There are 4 ways to turn a row about zero (a turn may also mirror it). The second row of each pair is the first, turned, with some noise. The first 28 pairs use one turn. New pairs use 2 turns, one after the other, and a turn may come again.
Known pairs, each followed by its turns in order:
[  8  16  12   2 -25  17]
[-31  -9 -11  -5  -1  14] : (2)

[ -3 -11  10  12  10  -6]
[-13 -10  -8   5   8  -9] : (0)

[-5 -1 27 25 -6 -4]
[  7 -16   1  26 -17 -16] : (1)

[ -3 -18  -1   5  -8   3]
[ 9 -7  9  2  3 15] : (3)

[  8   7 -14  -7 -24  18]
[ 2 24  1 21  9 11] : (3)

[-7 -6 -9 -8  9  5]
[ 4 -1 -2 -6 18 -3] : (3)

[  0  20 -17  21 -15   1]
[ -9  12 -34   0  -8  -2] : (2)

[  6 -23  -9   8  12  16]
[ -2  10 -10 -12  26  -9] : (0)

[ 13 -22   6  -6  -5 -11]
[ -8   6  -7 -14 -17 -15] : (1)

[21 -2 -9 -3  5  7]
[16 19  0 -6 -1 -2] : (3)

[ 23  14   2  -1 -15 -13]
[ 11 -19  14 -13 -17  -4] : (0)

[ -6 -10   3  -2 -14  18]
[-19  11   9  -8   2   7] : (2)

[ -8  26  13  -4 -21  11]
[-16   3 -15  30  -4   2] : (3)

[-12 -16  21  11 -14  21]
[ 14  12  17  19  -9 -22] : (1)

[ 2 27 -2 12 -3 -2]
[ 1 -9 27  4 -2  9] : (0)

[-13  -7  -3   1 -18 -16]
[  5  12 -22   9  -8  -2] : (1)

[ 25   6  -5 -14  -7 -22]
[ -8 -11 -24 -24   4  -5] : (1)

[-13   9   4  25   0 -10]
[ 12   9 -21   5   4  17] : (2)

[  7 -19  -5   1  -6 -11]
[ -6   1 -10 -15  -5 -15] : (0)

[ 3 24 -6  3 12 11]
[ 6 -4 18  4 13 23] : (0)

[  4  14 -15   0   7 -20]
[ -6 -11 -18  -6   3  20] : (1)

[-17  -4 -14  16 -11   4]
[-14   0   9  -3   8  23] : (3)

[ 21  -6  -5 -17  20 -14]
[  0 -17 -19 -24  -1  13] : (0)

[-11   0   3  28 -13  12]
[ 27  -2   7  19 -11  -1] : (1)

[  2 -19  -4  -1 -17 -16]
[  0  10  11  15 -23   4] : (2)

[ -3 -15  29 -10 -15  15]
[ 21 -20 -10  27  -3  11] : (3)

[ -1  -4 -13  -1  -7   0]
[-5  9 -1  4 -7 -8] : (2)

[ 13   2 -24  -5   7  17]
[ -7   2  -3 -18  -4 -27] : (2)

New pairs. What belongs after each?
[-13  -5 -15  -1  12   5]
[ 0  3 -9 -4 22 -6] : (0) (2)

[ 4  6 16 22 -6 -9]
[ 16   5  11   6 -10  21] : (0) (2)

[-3  8 14  6 -4 -4]
[  3  -6   7  -2 -10  10] : (0) (3)

[  7 -22 -12 -34  13   6]
[  6   9  -1 -27  27  21] : (0) (1)

[ 16  -2  -4 -28   7 -13]
[ -8  -9  -2   1  30 -16] : (1) (3)

[ -6 -16  -3  11   6  -7]
[11 11  1 13 10 -5] : (0) (2)

[-16   0  11  -1 -24   9]
[-5 11  9 24 14 10] : (2) (0)

[  4 -15  -3  -2  -7   9]
[-3 -8 -9 -3 12 -6] : (1) (1)

[ 21  10 -17   4  18   1]
[ -9  -7 -18  -5  26   1] : (3) (1)

[-20  10   5  17  -5  10]
[ -1   2 -11 -11  18 -20] : (2) (2)

[ -2   3 -11   1  -3  -1]
[ 1 -2 -8  1 -1  7] : (2) (1)

[-10  -1  -2  18  37  -9]
[ 20  29   0  -8 -14 -21] : (2) (3)

[ 5 22 -1 -7  4  6]
[ 16   5 -14   6  -6   9] : (0) (3)

[ -4  -9  -5  -4 -11 -10]
[-9  3 -5 16 -2 -1] : (0) (2)

[ -2   0  15   5 -23   5]
[11 13 13 16  9  1] : (2) (1)

[ -6 -11 -19   9  38  15]
[ 14  12  -9  -1  29 -31] : (3) (3)

[ 7 16 -1 12 -1 18]
[-10  -6  14 -11 -12 -13] : (1) (1)

[-11  -3  -5  -3   5   7]
[ 2 -9  7  8  9  0] : (1) (1)

[ -5 -29 -16  10  -4  -1]
[  9  -1  -6  27  15 -10] : (0) (2)

[-12   5 -13   0  16  -1]
[ -6  -3 -19   0  11   8] : (0) (3)

[ 15  -3 -18   0 -10   9]
[ -9 -20   8   0  -2 -14] : (1) (2)

[ 3 -2 -4  7  7 20]
[ -4 -17   7  -6   1  13] : (1) (2)

[-12  14  -4  10  14 -11]
[-4 10 -6 21 12 -6] : (0) (0)

[-18   6   0  -8  -6  -3]
[  6 -10   5   5  -2  20] : (1) (1)

[ -2 -16   2  -1 -12  -6]
[-1  2 -6 18 -5 -5] : (0) (2)

[15 -6  5 16  0 -2]
[ 11  11  -3 -11   8 -11] : (2) (1)

[15  2 14 13 18 -4]
[ 12  10   2 -12 -22  -4] : (3) (0)

[-15 -20  -6   4  -1   8]
[-10   3 -18  10  -9 -11] : (2) (3)

[-13  12  -5 -10 -36   2]
[-18  -6  16  22  23  -8] : (3) (0)

[-14   5   6  20  11  -2]
[ 12   0   5 -14  14  16] : (2) (0)

[-11   8  19   5  10  11]
[ -2 -17  -3  -9 -17  11] : (1) (3)

[-13   0 -18  20   8   5]
[-13 -19 -20  -5   3  -7] : (0) (3)

[-19  14 -10 -21  12  10]
[-17   3 -16 -23  13  -4] : (0) (2)

[-12   9 -20  -1  13 -15]
[ -7 -22  -4  -1  11 -20] : (3) (3)

[ 10   1   1 -11  -4  -8]
[ -1 -11  -8   2  -5  -4] : (3) (1)

[15 -6  4 11 21 20]
[ 19   1   3  13  12 -22] : (2) (3)

[ 0  1 -5 13 14 19]
[  1  -6 -19 -18  -2  -9] : (0) (3)

[ 11  10 -17  21  -9   1]
[  3 -18  15   8  12  16] : (0) (2)

[12 -7  3  1  0 12]
[ 4 17 -1  2 -5  0] : (3) (3)

[  1   3   4 -12  -9   2]
[ 8  0  9 -8 -3 -5] : (0) (0)

[ 23  15  20   0   2 -12]
[  0  18 -14 -12   9 -22] : (2) (0)

[ -1  11   1  10 -21   3]
[  0  -8   4  11 -23  -3] : (0) (3)

